The rows come from 4 hidden closed curves, with some noise, and rows from the same curve form a group. Each curve winds through 8 dimensions. The rows are also pushed far along 6 directions, which tell nothing about the answers.
Some rows, each with its group after it:
[ 0.50  2.34 -0.80  2.53 -2.77 -3.04 -1.57  6.32 -4.61 -0.27  0.03  0.92
 -0.22  4.61 -1.78  3.03  0.29 -1.49  2.52  1.04] => (2)
[-0.50  1.18  0.71 -1.23 -2.39 -0.40  3.37  0.97 -0.91 -0.15  1.29 -2.55
 -0.02  0.95 -2.33 -0.83 -0.42  0.87  1.57  2.38] => (3)
[ 0.46  1.82 -0.02  1.58  1.95 -1.52 -0.78  2.89 -1.32 -0.81 -1.53 -2.25
 -0.22  0.31 -1.36  0.85 -2.07 -0.18 -0.86 -1.29] => (0)
[-2.35  2.96  0.64  3.93  1.31 -1.93  0.20  0.61  1.20 -2.30 -2.06 -0.75
 -0.36  2.32 -2.49  2.32 -1.85  2.12  1.65  1.39] => (3)
[ 1.69  3.01  0.13 -0.25 -3.88 -1.71 -2.93  6.05 -2.58  1.24  2.39  1.84
 -2.25  3.46 -0.12  1.49 -0.93 -1.97  0.06  0.02] => (2)
[ 3.98  1.90 -0.31 -3.28 -0.03  2.74 -0.75 -0.03 -0.90  2.14  0.32  1.98
 -2.96  0.37 -0.01 -1.83 -0.88  1.06 -2.15 -0.11] => (2)
[ 0.99 -1.33 -0.96  1.91  3.69 -3.00  1.80 -0.68  1.29 -1.43 -4.06  0.82
  1.64 -2.82  1.70  1.79  0.43  3.03 -0.54  2.74] => (0)
[ 0.12  0.20  0.67  0.19 -1.26  1.50 -3.21  2.45 -0.03  0.65  1.60  1.21
 -0.77  1.25  1.30 -0.03 -0.73 -1.86 -0.70 -1.37] => (2)
[-0.42 -1.55 -1.51  2.62  0.35 -2.31  0.24 -0.54  2.28 -1.54 -2.33  1.17
  0.28 -0.81 -1.92  0.31  0.06  1.73 -0.74 -2.37] => (1)
[ 0.62 -2.13 -0.52 -1.13  2.33 -0.20  3.55 -3.00  0.78 -1.07 -3.03 -1.44
  2.08 -3.77  0.36 -0.34  0.22  2.37 -0.81  0.75] => (1)
[ 4.24 -0.04  0.62 -1.98  3.53  1.14  1.80 -0.39 -1.38  0.91 -2.44 -0.43
 -1.17 -1.47  3.00 -1.70 -1.00  1.63 -1.59  3.02] => (0)
[-1.21  0.17 -0.65  3.15  1.83 -0.63 -0.23  0.77  2.04 -3.71 -4.09 -2.25
  0.06 -0.11 -1.70  1.94 -0.26  0.22 -1.42 -1.52] => (2)
[ 0.35 -1.48  0.07  0.24 -2.67 -3.34 -2.05  1.41 -1.44  3.84  1.32  4.99
 -0.80  1.30  1.14 -0.23 -0.07 -1.73  2.01 -0.59] => (3)
[-2.15 -0.57 -0.25  2.52  1.05 -5.57  0.93 -0.19  0.47 -1.22 -3.74  0.26
  0.70 -0.60 -2.00  2.85 -0.79  1.22  1.92  0.16] => (1)
[ 1.24 -0.43 -1.74  1.65 -0.52 -5.09  2.62  2.41 -2.66 -0.85 -3.88  1.09
  3.73 -1.39  0.51  2.26  0.90 -0.23  0.05  2.42] => (3)
[ 1.46  0.11 -0.72 -1.62 -2.13  1.76  4.93 -0.74 -0.86  1.47  0.74 -1.39
  1.59 -0.67  0.50 -1.20  1.15  1.49  0.29  2.66] => (1)
[-1.98 -3.19  0.09  0.34 -0.70  0.02 -0.61 -3.03  0.16  1.26  0.03  0.89
  1.32 -0.76  1.29 -0.53 -0.63 -1.27  1.54 -2.12] => (2)
[ 2.48 -2.41 -0.17 -1.46 -0.29 -0.64 -0.70  2.88 -0.23  1.19 -1.26  2.93
 -0.19 -1.07  2.26 -0.26  0.10 -0.56 -1.56 -2.11] => (0)
[-2.10  2.47  1.51 -0.16 -1.29  2.84 -1.82  2.67  1.43  0.04  1.43 -1.56
 -1.84  2.75 -3.60 -0.75 -0.80 -1.34  0.37 -1.64] => (1)
[-2.06 -0.21  0.85 -0.45 -3.17  2.61 -0.29  1.83  0.47  0.03  3.31 -2.03
  0.88  1.25  0.08 -0.28  1.99 -2.60  0.78 -1.40] => (1)
[ 0.59  4.23  1.50 -1.29  1.62  3.75 -0.91 -4.43  4.57  0.42  2.47  0.37
 -5.94  1.86  1.94 -0.60 -1.59  3.33 -1.07  1.84] => (2)
[ 2.48  1.14  0.72 -3.80 -2.93  3.81  1.42  0.94 -2.24  2.51  1.63  1.18
  0.67  0.46  0.31 -2.83 -0.74 -0.89 -1.36 -0.25] => (3)
[-1.57 -1.32  0.46 -1.21 -1.88  1.69  2.16  1.64 -0.50  1.19  1.38 -2.73
  3.48 -1.28  0.81 -0.46 -0.27 -1.68  0.31 -2.25] => (0)
[ 0.39 -1.54 -0.20 -2.53 -1.05  1.84  0.08 -2.99  0.29  2.05  1.51  0.29
 -0.75 -1.33  0.66 -1.02  0.56  0.05 -0.30 -2.23] => (1)
[-0.50 -1.72  1.44  2.41  1.41 -1.91 -7.31 -0.75  3.86 -0.18 -1.33  4.33
 -4.59  0.18 -0.35 -0.41 -1.73  0.44 -0.33 -3.05] => (0)
[ 1.69 -0.26 -1.01  0.58  0.80 -3.46 -2.47  5.22 -0.15 -2.09 -4.59  2.07
 -0.20 -0.89 -0.69  2.57 -1.13 -1.35 -3.48 -4.14] => (3)
[-1.11 -2.77 -0.76  0.88 -0.43 -1.06  1.72  0.62  1.57 -0.50 -0.63  1.05
  2.09 -0.74  1.19  0.81  1.06  0.03  0.24 -1.68] => (0)
[-0.39  0.56 -0.16  0.54 -0.53  1.30  4.58  0.42 -1.81 -0.81  2.91 -3.66
  3.17  0.39 -1.23 -1.62  1.45  1.49  1.71  3.19] => (3)
[-0.79  4.05 -0.08  0.54 -0.19 -3.70  0.87  0.53 -0.59 -0.04  1.61 -0.64
 -2.58  2.48 -2.74  1.02 -1.00  0.30  1.19  3.18] => (1)
[-1.72  1.21  0.64  2.37  0.66 -1.94  1.19  1.12  2.39 -2.30 -1.36 -2.01
 -0.04  0.17 -1.70  1.03 -0.54  1.58  0.38  1.39] => (1)
[-2.05 -1.71 -0.56  2.18  4.41  1.08  2.51 -4.80  2.92 -2.15 -1.50 -0.83
  1.79 -1.39 -0.21 -0.07  1.09  3.72  1.43  1.30] => (2)
[-0.98 -0.08 -0.73  0.15 -1.31  0.32  1.42 -0.16  1.29 -0.15 -0.68 -0.50
  0.96 -0.28 -0.41  1.24  1.89 -0.38 -0.18 -1.74] => (1)
[ 0.52  1.96 -0.90 -0.52  0.59 -0.71  2.68 -2.12 -1.29 -0.38  0.11 -2.54
 -1.32  0.30 -1.82  0.79 -0.06  2.05  0.45  1.72] => (1)
[ 1.53 -1.45  0.26 -0.73 -0.51 -1.23 -4.56  0.52 -0.67  1.65 -2.06  3.07
 -2.36 -0.33  0.96  0.57 -1.75 -1.26 -0.89 -4.51] => (2)
[-1.08 -0.59  0.99 -1.18 -0.90  0.57  1.97  0.05 -0.69  1.24  0.83  0.43
  2.86 -0.27  2.29 -0.97  1.39 -2.50  0.88  1.72] => (0)
[-0.73  0.57  1.23 -0.02 -0.47 -0.97 -0.61 -0.69  2.25  1.43  1.36  2.84
 -1.92  1.11  1.64 -0.07 -2.18  1.52  1.15  1.62] => (0)
[ 0.69 -2.97 -0.49 -1.57 -2.00 -2.17  1.08  2.50 -2.11  3.50  0.55  2.76
  2.76 -1.48  2.54  0.32  1.80 -2.26  0.98 -0.22] => (0)
[-1.21  1.48 -0.48  1.44 -0.64 -3.58 -0.35  1.71 -1.00  0.14 -0.34  1.78
  0.74  1.40 -1.19  1.40  0.19 -2.07  0.57 -0.18] => (0)
[ 0.14  1.86 -0.34  2.14 -0.75 -4.98 -1.03  1.55 -3.97  0.83 -0.46  0.23
 -1.48  2.57 -1.87  1.51 -2.13 -0.69  2.40  2.00] => (3)
[-1.85 -1.10  1.97 -0.56  0.85  1.06 -1.96 -2.59  3.89 -0.70 -2.31 -0.53
 -1.89 -1.58 -0.95 -0.38 -1.32  0.60 -0.60 -3.26] => (1)
[ 0.41 -0.63  0.80 -2.75  0.95  4.78 -1.42 -2.15  0.88  1.52  1.69  0.49
  0.28 -1.42  2.19 -1.50 -0.34  0.19 -1.00 -2.10] => (2)
[-3.88 -2.88  1.82  1.91 -3.08 -0.02 -4.86 -1.43  2.30  2.11 -0.18  3.34
  1.02  0.07  0.11 -0.78 -1.72 -2.61  2.05 -4.62] => (0)
[ 3.40  2.43 -0.74 -0.88  1.28 -2.82 -1.91  4.09 -2.23  0.92 -1.53  1.76
 -1.81 -0.12  0.21  1.40 -1.42 -0.63 -2.22  1.23] => (3)
[-2.07  5.06 -0.75  2.99  1.65 -2.32  0.79 -1.81  1.40 -0.91  1.01  0.25
 -2.85  3.91 -3.37  1.65 -1.29  1.79  1.27  2.82] => (0)
[ 1.34  2.59 -0.30 -1.85  0.01  0.73  0.96 -0.05 -1.48  1.05  2.46 -1.13
 -0.94  0.27 -0.54 -0.41 -0.51  0.83 -0.51  2.07] => (1)
[-2.11  1.48  1.22  1.81 -1.80  1.92 -0.68 -1.38 -0.16  0.32  1.42 -1.36
 -0.24  2.61 -0.04 -0.38  0.56 -1.86  1.76  0.42] => (3)
[ 2.37 -1.41 -1.80  2.58  3.01 -1.67  1.90 -0.51  0.61 -2.63 -3.58  1.34
  1.51 -1.52  0.56 -0.05  1.68  2.72 -1.75  0.57] => (3)
[ 0.69 -0.69  0.64 -0.98  0.28  0.96 -2.31  1.61  2.10 -1.09  0.16 -0.63
 -2.27 -0.80 -0.78 -1.07 -0.21 -0.36 -2.37 -3.40] => (3)
[-0.26 -1.05  0.27 -1.60 -0.62  2.34  1.83 -2.20  0.40  0.27  0.63 -2.87
 -0.40 -0.93 -1.32 -1.95  0.46 -0.03 -0.27 -0.78] => (0)
[ 0.45  1.59 -0.29  0.31  0.46 -1.84  0.76 -0.87  1.05  2.57  0.36  1.99
 -3.91  2.25  0.26  0.27 -0.58  0.47  0.90  2.95] => (2)
[-0.83  1.96 -0.43 -0.62 -0.25 -0.26  2.81 -1.97 -0.61  0.94  0.47 -0.45
 -0.80  1.84 -1.04  0.05 -1.52  0.23  1.20  2.77] => (3)
[ 3.55  1.80 -0.88 -0.92  2.21  3.28  0.37  4.97 -1.32 -3.41 -1.15 -4.07
 -1.51  0.72 -1.12  0.50  1.66  0.41 -3.42 -0.70] => (2)
[-0.70  0.23  1.83  0.63 -2.51 -0.20 -2.21  0.26 -0.63  3.18  2.84  2.47
 -1.07  1.89  0.06 -1.43 -0.88 -0.08  2.79  0.29] => (3)
[-0.15  1.06  0.63 -1.11  0.85  0.02  2.06 -0.26 -0.33 -1.21 -1.64 -3.26
 -0.70 -0.44 -2.21  0.24 -0.54  1.10  0.01  1.03] => (1)
[-1.94 -0.16 -0.68  0.14 -0.52  0.43  1.99 -1.82  1.24  0.08  1.27  0.67
  2.40 -0.33 -0.35 -0.82  0.66 -0.46  0.05 -0.05] => (0)
[ 1.78 -1.52  1.46 -3.47 -1.78  2.42  0.78  1.86 -2.04  2.87  1.20  0.59
  1.15 -0.96  2.38 -2.17  0.42 -1.28  0.45  2.58] => (2)
[ 1.52 -2.57  0.35  0.35  0.78 -1.53 -1.17  3.65  1.88 -2.15 -3.95  0.51
  1.68 -3.67  0.75 -0.07 -0.13  0.40 -2.84 -2.08] => (1)
[-1.45 -0.66  0.11 -0.22 -0.60 -0.02  1.59 -2.73  0.03  1.32  0.52 -1.62
 -0.40  0.02 -1.04 -0.77  0.45 -0.50  1.51  0.01] => (0)
[ 2.44  4.49 -1.47  1.76  1.48 -3.70  0.34  4.02 -3.56 -0.33 -3.16  0.22
 -2.20  3.10 -1.36  4.01 -0.62  0.82  0.42  2.98] => (2)
[ 1.66  3.13 -0.07  0.86  0.18 -1.92 -1.96  4.02  1.05 -1.80 -2.01  0.25
 -3.37  1.33 -3.65  0.90 -0.87  1.32 -1.72  0.13] => (3)
[ 5.05 -1.17 -0.17 -4.20 -0.30  1.83  2.20  3.09 -2.24  1.90  0.51  1.54
  2.15 -2.97  2.25 -2.83  0.74  0.96 -2.53  1.61] => (3)
[ 0.84  1.90 -0.95  0.24  0.58 -1.85  0.18 -0.09 -0.04 -0.30 -0.36 -0.09
 -1.57  0.18 -0.11  1.16 -1.64  0.48 -1.49  0.33] => (2)
[-0.88  1.44  0.58 -1.04  1.45  0.77 -0.92 -0.41  1.17 -0.51  0.98 -1.81
 -2.93  0.83 -2.47  0.04 -0.31  0.08 -0.44 -1.55] => (1)
[-1.88  1.31 -0.63  1.50  0.08 -0.59  0.05 -4.24  1.92  2.27  1.20  3.70
 -1.35  2.13 -0.83 -0.03 -1.03  1.91  2.55  1.22] => (2)

New rows. What belongs after each?
[-1.22 -0.42  0.19  1.83 -0.27  0.15 -3.26 -0.44  4.28 -0.93  0.45  2.63
 -0.99 -0.05  1.61  0.82 -0.75  0.41 -1.34 -2.96] => (2)
[ 2.20  3.52  0.64 -3.19 -0.73  3.00 -0.37 -1.24 -0.71  2.34  2.29 -0.34
 -3.73  1.41  0.62 -1.57 -2.37 -0.01 -1.58  1.60] => (2)
[ 2.13  0.68 -0.10 -1.21  0.91  3.08  1.96 -0.61  1.52 -2.84 -0.53 -2.36
 -0.98 -0.66 -0.54 -1.56  0.55  2.94 -2.13  1.34] => (2)
[-2.37  0.42  0.66  1.89 -1.03 -2.25 -1.49  0.43  1.57 -0.09 -2.36  1.19
 -0.84  1.29 -0.99  2.05 -0.74 -1.45  0.57 -3.01] => (0)
[-0.42 -0.48  0.78  0.36  1.91 -2.53 -1.04 -3.07  1.50  1.12 -0.27  1.94
 -1.07 -1.40  1.00 -1.12 -1.67  0.68  0.12  0.79] => (0)
[-0.77 -5.17 -1.34  2.61 -1.81 -2.97  0.54  3.74 -0.13 -1.70 -1.79 -0.36
  5.01 -3.00 -0.52  1.07  0.77  0.38  0.15 -3.84] => (1)
[-5.37  1.69  0.63  2.68  1.06  0.24  1.30 -0.99  3.07 -2.62 -0.59 -3.80
  0.96  1.14 -3.38  2.53  0.23  0.47  1.88 -0.97] => (1)
[ 3.67 -3.47  0.49 -3.56 -0.54  0.43 -1.19  0.55 -2.30  3.70 -1.94  2.14
 -0.08 -3.08  2.30 -2.19  0.46 -1.93 -1.48 -1.86] => (0)
[ 0.45 -0.11 -1.19  2.38  0.14 -4.17 -0.23  1.84 -1.02 -0.13 -0.44  1.87
 -0.31  1.22 -0.79  1.14  0.52  0.21  0.87  0.32] => (3)
[ 3.08 -2.90 -0.48 -1.25 -0.24  3.62  0.07  3.10  0.91 -4.47 -2.65 -2.14
  2.57 -3.37  0.03 -1.69  1.54  0.89 -4.53 -3.27] => (2)
[-2.61 -0.27 -1.70  5.34  2.10 -3.30 -1.49  1.47  1.74 -5.25 -1.33 -2.28
  0.08  0.96 -3.84  2.34 -0.33  0.55 -0.78 -2.99] => (2)
[-0.87 -1.36  0.79  0.03 -0.89  0.36 -2.93  0.58 -0.09  2.44  1.44  2.15
 -0.29  0.66  2.69  0.22 -0.81 -2.47  0.72 -1.50] => (2)
[-1.33 -1.91 -0.87  2.16  0.24 -0.96  1.89  1.18  1.06 -0.83 -2.03 -0.66
  2.54 -1.08 -1.06  1.37  0.68  1.56  0.86 -1.21] => (1)
[-1.15  0.49  0.00 -0.89 -0.31  2.52 -0.37  0.73  0.72 -0.24  1.85 -2.10
  1.09 -0.47 -0.46 -0.77 -0.10 -1.58 -1.08 -1.18] => (3)
[-1.82 -2.88  0.13  1.56 -0.92 -2.44 -0.81  1.19 -0.78  0.40 -2.05 -0.91
  1.79 -1.10 -0.56  1.04  1.31 -2.58  1.35 -2.97] => (0)
[ 0.53 -1.80 -0.91  1.40  1.15 -1.66 -0.74  0.62  1.53 -2.01 -1.59  0.91
 -0.36 -1.25 -0.97  0.59  1.18  1.49 -0.93 -0.08] => (0)
[ 1.45 -3.27  1.03 -2.84 -1.20  3.34 -0.23 -1.34  1.63  1.78  1.04  0.30
 -1.21 -1.94  2.04 -2.92  0.65  0.15 -1.02 -1.98] => (1)
[ 1.91  1.19 -1.70  0.72 -1.02 -2.84  1.19  4.36 -1.61 -1.77  0.01  0.02
  1.26  0.25  0.58  2.28  0.74  0.61 -1.07  0.85] => (2)
[ 0.04  1.45  1.26 -1.55 -1.72  3.80 -1.75 -1.30  0.97  3.07  4.04  1.96
 -2.21  2.14  2.43 -1.74 -1.15 -0.79  0.37  1.30] => (2)
[-0.77  0.70 -0.45  1.77  0.41 -1.00  3.55  1.04  0.98 -1.41 -1.27  0.02
  2.17  0.59  0.15  1.37  1.49  1.49  0.98  2.67] => (3)
[ 0.61 -2.01 -0.51  0.22 -1.23 -1.34  0.34  1.25 -1.22  1.46 -2.58  2.01
  1.85 -0.73  1.68  0.53 -0.10 -1.60  0.22  0.04] => (2)
[-3.78 -0.03  1.44  2.19  1.12 -2.06 -1.46 -4.39  3.19  0.23  0.59  0.44
 -1.07 -0.05 -0.30 -0.37 -1.26  0.03  1.97  0.21] => (0)
[-2.17 -0.78  0.01  1.06 -0.63  1.52  1.02 -0.36  0.97  0.52  2.57 -0.20
  2.10  0.54  0.30 -0.83 -0.12  0.43  1.79  1.15] => (0)
[-2.51  1.24  0.14  3.66  1.72 -1.56 -0.42 -3.06  1.29 -0.22 -0.97  0.22
 -0.24  1.27 -1.28  0.43 -1.90  1.24  2.09  1.37] => (0)
[ 2.13  1.94  1.93  0.24  0.90  2.51 -4.03  2.54  1.58 -2.76 -0.96 -3.41
 -4.10  0.11 -1.65 -1.27  0.44  0.44 -2.77 -0.94] => (3)
[-1.26 -1.35 -0.04 -2.30 -1.42 -0.55  2.20  1.61 -2.17  1.01  1.95 -1.58
  2.44 -0.57 -1.35 -0.70  0.95 -2.02  1.38 -0.22] => (1)
[-0.97 -0.43 -1.23  1.17  1.12 -1.86  1.09  0.43  1.29 -2.46 -2.94 -0.40
  1.04 -0.64 -1.36  1.53 -0.87  0.18 -1.40 -1.57] => (3)
[ 2.53  1.96  0.62 -1.77  4.58  1.15 -0.20 -1.35 -1.18 -0.30 -0.24 -0.94
 -2.53 -0.25  1.05 -0.38 -0.76  1.70 -0.96  3.72] => (1)
[ 0.94  0.12 -0.59 -0.22  1.61 -1.52  2.12  1.38 -1.45  1.50  0.09  0.03
  0.86 -0.39  1.51  0.84  1.03 -0.09  0.45  2.03] => (0)
[ 0.25  1.05 -0.40  0.65  0.43  0.18  2.95 -0.83 -0.04 -1.83 -2.05 -2.04
  1.80 -0.70 -0.11  0.22  0.73  0.56 -0.69  2.48] => (3)
[ 1.59  2.13  0.71 -1.25 -2.14  0.42  1.41  3.50 -4.36 -0.08  1.21 -2.50
  1.03  1.23 -0.98 -0.52 -0.63 -1.07 -0.37  0.46] => (3)
[-1.24 -2.10 -0.57  2.54 -0.32 -2.49 -1.95  3.58  2.17 -1.50 -3.29  2.87
  1.46 -0.32 -0.65  1.88  0.29 -0.53 -0.30 -3.16] => (3)
[ 2.15  0.44 -2.65  0.70  0.89 -0.26  4.61  0.75 -2.82 -1.65  0.51 -2.24
  2.94 -0.42  0.86  0.93  2.87  1.29 -0.40  3.65] => (1)
[-1.15  1.23  1.02  0.99  1.87  3.07 -1.67 -3.24  3.90  0.84  1.99  1.40
 -2.69  1.23  0.44 -1.45 -1.84  2.39  0.52  1.19] => (0)
[ 0.22 -0.43 -0.34 -0.46 -0.96  2.48  0.17  1.51  0.54 -1.49 -1.28 -1.94
 -0.18  0.25 -2.73 -0.95  0.97 -0.58 -1.44 -2.98] => (1)
[ 1.55 -2.16 -1.00 -2.31 -0.40  0.89  2.38 -1.86  0.65  2.31 -1.21  2.46
  2.02 -2.76  2.95 -0.31  2.18  0.15 -0.91 -0.23] => (1)
[-0.02  1.85  0.69 -1.19 -0.58  1.63 -0.66  0.66  0.17  2.44  1.67  0.94
 -2.95  2.76 -0.65 -0.88 -1.04 -0.37  1.42  2.36] => (3)
[ 0.19 -0.93 -0.91 -0.09 -0.36  0.72  3.37  1.08 -0.25 -1.13 -1.30 -2.80
  1.69 -0.73 -0.47 -0.46  0.95 -0.80 -0.94  1.27] => (2)
[-0.15 -1.46  0.31  0.82  1.99  0.06  0.80  0.26  1.59 -3.30 -2.33 -2.13
  1.70 -2.29  1.38  1.25  0.76  1.62 -0.96 -0.31] => (2)
[-1.61  0.65  1.18  2.02  0.58 -1.72 -0.05  0.33 -0.05 -0.19 -0.91 -1.25
 -0.98  1.52 -0.08  0.84 -1.29 -0.21  1.81  0.58] => (0)
[ 2.17  1.96 -1.22 -1.51  1.39  2.71  2.52  2.21 -2.63 -0.76  1.21 -3.31
  1.59 -0.17 -0.62 -1.02  0.43 -0.06 -1.72  2.50] => (3)
[ 3.26  0.07 -1.62 -1.55  1.44 -1.60  2.63 -0.78 -2.63  0.04 -1.68 -0.74
 -0.02 -1.90 -0.11  0.56  0.22  2.19 -1.16  1.63] => (1)
[ 1.49  0.34 -0.11  0.55  1.15  0.46 -0.33  0.10 -1.07  0.11 -1.74  0.99
 -0.98  1.01 -0.26 -0.41  0.97 -0.33 -0.01  1.72] => (0)
[-4.33 -1.66  1.03  3.04  0.58  1.53 -0.17 -5.72  6.39 -1.85  0.40 -1.49
  0.40 -1.19 -0.42 -1.33  1.06  1.70  1.35 -0.33] => (3)
[ 1.00 -2.19  1.09 -0.86  2.00  4.17 -2.37  2.54  1.99 -1.39 -0.54 -1.77
  0.89 -2.64  1.55 -1.73  0.35 -0.70 -3.17 -3.69] => (0)
[ 1.64  0.71 -0.06 -1.63 -2.39  0.17  1.14  2.60 -2.83  1.00 -1.11  0.21
  0.67  0.75 -0.74 -0.01  0.16 -1.41 -0.29  0.59] => (0)
[ 0.62 -4.20 -0.38 -1.02  0.08 -1.54  2.24 -2.47 -1.81  3.83 -1.31  1.93
  2.78 -2.83  3.03 -1.08  1.50 -1.09  1.70  0.84] => (0)
[-1.45 -1.76  0.69  0.42  0.03  2.18 -1.26 -2.04  3.25 -1.38  1.17 -0.57
 -1.09 -0.45 -1.07 -1.67  0.73  0.93 -0.05 -0.35] => (0)
[-3.57 -3.22  0.33  2.13 -2.32 -1.39 -2.90  0.21 -0.01 -0.22  0.06  0.08
  1.36  0.43 -0.91  0.59 -0.73 -3.08  1.60 -4.70] => (2)
[ 0.36  0.04  1.31 -2.18  0.33  2.47 -3.96  0.93  1.81  0.14  1.46 -0.03
 -2.44 -0.73 -0.06 -0.57 -0.65 -0.29 -1.94 -4.52] => (2)
[-0.18 -1.18 -0.43  1.85  0.43  0.22  0.86  2.75 -0.66 -1.12 -1.54 -2.62
  1.08  0.15 -0.57  1.44  0.84  0.60  0.90 -0.17] => (0)
[ 0.93  0.36 -1.01 -1.06 -1.39 -3.93  1.45  1.20 -2.23  3.21 -0.60  3.72
  0.90  0.08  1.46  2.00  1.44 -1.25  1.38  1.84] => (1)
[-1.13 -0.71  0.82 -0.09 -0.29  0.57  0.76 -4.29  0.49  0.47  2.21  0.45
  0.46 -0.38  1.35 -1.36 -1.32  1.80  1.85  2.21] => (2)
[-3.44 -1.51  0.88  4.43  0.27 -1.64 -1.55 -1.54  4.02 -2.44 -0.84 -1.20
  0.79 -0.80 -0.41  0.60  1.42  0.66  1.36 -1.05] => (3)
[-0.01 -5.24 -1.35 -1.08 -3.91 -1.94  3.85  4.36 -2.39 -1.79 -0.47 -1.84
  6.65 -3.27  0.00  0.15  3.34 -1.23  0.52 -2.03] => (2)
